All groups share one centre, and each spreads out both ways along 8 directions, with some noise.
In the rows, 128 means zero.
Known rows, each followed by its group:
[ 78 141 144  93 165 105 120 147 150 102 159 118 148]
z_798
[148 130 101 107 148 134 155  92 109 111 142 175 131]
z_798
[170 134 170 105 159 132  87 153  91 105 149 102 119]
z_631
[127 126 121 159 127 112  94 108  87  89 171  98 110]
z_873
[133 101 116 111 149 144 110 143 124 132  95 127 157]
z_807
[107 185 170 104 128 122 121  80 102  93 121  85 204]
z_554
[170  96  67 105 171 154  76 122 136  50  87 101 170]
z_798
[123 117  23 138 117 149 134  57 142  81 142 143 188]
z_798
[143 118 102 121 149 145 114 118 109 132 152 164 139]
z_554
[170 144 159 111 138 153 103 151 125 147 166  96  96]
z_631
[144 199 218 134 123  96  60 101  38  79 169  85 152]
z_631
[140 147  79 169  92 168  83  71 153 159 104 175 146]
z_873
[138 116 149 142 126 138  79 155 137 137  67 119 113]
z_798
[103 122 125 142 117 149 147 109 137 191 123 152 109]
z_807
[153 138 103 121 124 148 180  72 111 156 120 166 118]
z_554
[132 147 128 150 103 129 107 106 104 127 178 122 123]
z_798
[150 122 140 129 129 117 141 150 124 106 137 100  85]
z_873
[135 122 141  77 162 144 110 142 114 134 133 153 195]
z_873
[149 127 118 134 120 133 142 117 120 129 110 143 125]
z_873
[104 126  93 129 151 157  93 103 142 144 137 164 115]
z_807
[177 114 123 161 106 144  97 131 109 150 130 124  89]
z_631
[127 130 118 160  91 120  93 115 118 135  91 183 184]
z_554
[ 97 172 158 116  91 142 130 129 134 190 217 137 174]
z_873
[163 140 135 141 159  81 159 125 122  60 107 139  22]
z_631
[125 102  97 117 164 152  89 122 115 151 165 180 120]
z_807
[158 102  93 148 116 154 111 120 144 137  48 139 151]
z_798
[118 131 130 128 118 121 149 134 136 130 142 115 118]
z_807
[134 108 105 124 146 142  99 144 129 108 133 120 128]
z_554
[169 120 141 148 126 138  46 153  98 106 113 108 127]
z_554
[154 111 111 147  92 163  94 129 133 166  72 121 184]
z_873
[164  98 112 156 111 151  90 110  69 146 103 150 149]
z_873
[148 144 133  91 137 158 199  86 110 140 147  58 103]
z_554
[170 126 125 160  78 121 147 121 107 137 127 128 115]
z_807
[115 166 143 134 105 106 182 119 138 120 156 113 103]
z_807
[168 127 134 118 157 137 113 140 109 135 169 146  81]
z_631
[181 107 155 103 167 106 142 146  85  73  89 103  89]
z_873
[124 215 149 116 108 157 187   4  97 133 169  62 111]
z_554
[117 116 140 132 133 125 180 138 133 229 132 238  74]
z_798
[103 176 133 148 111 108 159 100 155 100 171  97  84]
z_554
[200 117 115  87 176 169 139  81  83 139  82 179 132]
z_554
[175  90 104 103 197 123  99 148 115  70  97 150 102]
z_631
[157  88 107 123 172 124  99 142  77  94 159 143  97]
z_873
[134 111 116 139  87 106 192 146 129 136 171 121 129]
z_807
[157 135  96 133 135 139 114  87 111 105 146 154 124]
z_798
[142 123 134 111 154 115 151 149 114 106 141 130  95]
z_631
[144 155 165  94 141 114 156 114  98 100 122 130 171]
z_807
[149 138  96 120 153 162 121  77 121 116 140 127  97]
z_554
[114 105 157  82 158 103 183 187 122 122 179  94 126]
z_631
[194 125  98 121 124 139 157  91  71  93 160 122 126]
z_798
[134 156 152 110 122 155  89 144 159 119 148  46 146]
z_631
[152 139 170 119 145 111 158 139 120 143 128 152  61]
z_798
[160 109 157  81 191 146  86 155  83 132 136 138 126]
z_807
[ 76 109 124 107 103 132 155 150 152 163 160 115 209]
z_873
[178 162 159 124 135 147  79 105  90 120 111 121 142]
z_631
[129  58 150  65 234 173  68 198  97 186 157 141  97]
z_807

New rows, each followed by its group:
[157 108 143 132 120 132  83 169 107  91 121  41 142]
z_798
[150 140 102 144  93 130 135  85 103 119 120 161 172]
z_807
[146 146 117 139 114 120 134 104 123  98 125 132 132]
z_807
[141 111 120 135 140 107 114 172 155  93 109 142 109]
z_554
[118 132 156 130 124 116  88 116  47 129 190 142 183]
z_631
[165 127 103 179  86 139  86 108 112 123 128 131 123]
z_807
[174  90 105 154 136 122 126 145 100 127 138 162  61]
z_631
[104 170 169 137 128 116 122 133 166  92 116  38  70]
z_807
[121 119 148 127 118 120 137 161 116 139 152  98 129]
z_798
[167 100  93 130 120 114 182 157 151 109 138 134  85]
z_807
[171 143  95 153 106 149  99  58  82 110 126 152 154]
z_798
[143 151 103 111 130 166 157  61 107 146 139  97 127]
z_554
[178 132 143 152 126 122 113 107  85  89  89 104  96]
z_873
[120 124 148 119 105 135 139 168 133 163 156 101 162]
z_873
[134 111 112 169 108 130  87 129  95 129 180 116 107]
z_873
[200 130 129 144 110 106 147 143 108  84 137 112  94]
z_807
[105 161 162 163 108  90  60 152 119  85 175 123 134]
z_554
[151 134 121 142 136 101 139  99 112  90 108 158  96]
z_631
[103 121  86 122 119 153 133 150 220 121 111  66 128]
z_631
[135 112 112 116 136 147 134 129 127 126 150 101 119]
z_554
[138  77 111 149 123 129  82 137  81 110 131 106 151]
z_873
[190 154 163 121 118 111 133 111  67 100 129 138 158]
z_807
[ 85 146 145 115 138 117 113 128 144 107 147 110 159]
z_798
[169 159 140 104 167 137 123  88 100  99 120 137 113]
z_554
[ 74 144 153  90 167 126 131 127 142 117 145 103 147]
z_807
[113 159 167 103 151 117 120 117 114 116 137 139 147]
z_798
[135 129 141 169  93 113  96 148 121 124 117 136 130]
z_554
[130  82 129 130 132 110 131 159  63 150 193 160 141]
z_631
[153 137 143 149 122 135  88 128 102 131 137 109 105]
z_807
[107 124 130  82 123 172 132 169 158 182 198  82 178]
z_631
[180 105  81 142  98 144 126 103  99  83 117  70 170]
z_798
[192 186 165 122 124 125 110  72  47  58 141  76 155]
z_798
[123 180 171 175  91  85  48 132 130  71 125 115 127]
z_554
[106 164 119 109 129 118 156  76 136  90 131 130 172]
z_798
[135 104 159  86 165 129 107 165  82 144 190 130 150]
z_807
[194 127 116 120 139 122 114 119  95  79 118 153 153]
z_807
[164 154 144 145  62  98 159 116  79  95 136 111 198]
z_807
[127 109 109  75 161 155 166 120 136 117 142  80 143]
z_554
[147 198 128 134 127 143 102 105 189 119 169 138  64]
z_873
[147 186 157 169 109  94 115  71  88  93 140 132  71]
z_631
[119 141 186  96 159 108 121 171 126 100 109  81 140]
z_798
[128 189 147 131 113 111 136  62  99  97 137 143 163]
z_807
[149 132 119 126 154 137 115 115 130 143 111 196  92]
z_798
[130 144 119 124 122 119 140 114 128  83 144  81 133]
z_798
[127 112 150 136 150 130  99 187 178 153  88 144  60]
z_798
[147 199 169 115 151 108 107  82  92  68 166 130 132]
z_807
[144 184 174 117 120 133 107 122 124 136 158 118 124]
z_873
[119 121  98 112 146 128 122 126 147  78 133 104 149]
z_798
[178 132 150  91 127 122 148 120  50  61 156  46 198]
z_798
[105 139 111 191  93 122  77  97 115  99 165  88 119]
z_873
[151  85  91 150  90 116 148 184 139 105 143  87 135]
z_807
[118 147 110 144 110 143 103 123 173 121 144  79 127]
z_631
[141 114 142  87 161 127 127 147 102  96 126 100 167]
z_798
[144 113 125 153 121 134  87 163 153 108 105  80 101]
z_798
[171 134 141 142  90 129 134 107  70 109 161  80 144]
z_798
[140 127 142 142 128 139 101 126 126 165  80 161 118]
z_798
[144 121 142 135 163 104  96 138  73  72 203 102  59]
z_873
[120 126 109 129 114 131 157 118 142 158 157 161 128]
z_873
[177 137 132 142 131 154  79 124  98 140 162 135  96]
z_631
[154 125  89 120 135 172 126 146 194 144 146 109  82]
z_631
[126 129 110 140 126 129 154 115 131 165 164 190  82]
z_798
[163 128 127 148  99 136  92 121 103  98 121  72 142]
z_798
[199 174 184 137 163 120  45  92  22  93 185 164  82]
z_631
[119 142 129 142 121 134 116 122 140 118 131 107 104]
z_807
[104 126 109 148 115 138 109 116 140 152 133 162 152]
z_798
[ 97 174 166 142 110 100 175 111 139 149 175 149  81]
z_798
[132 106 139 139 137 132 121 170 157 171  77 162  83]
z_798
[165 122 116 143 148 127  82 119  96  97 129 150 101]
z_631
[136 145 160 117 110 112 138 133  99 101 121  91 187]
z_807
[152 130 161  83 186 113 176 149 137 147  91 196  77]
z_798
[168 132  84 160 102 138 108  87 102 111 137 172 140]
z_807
[107 134 150 100 164 113 145 146 134 154 139 177 110]
z_798
[172 122  96 187  75 133 133 119 119 148 161 144  76]
z_807
[ 78 115  74 146 135 144  81 118 203 114  83 135 162]
z_798
[162 115 117 134 131 138 114 151 146 123 132 119  78]
z_873
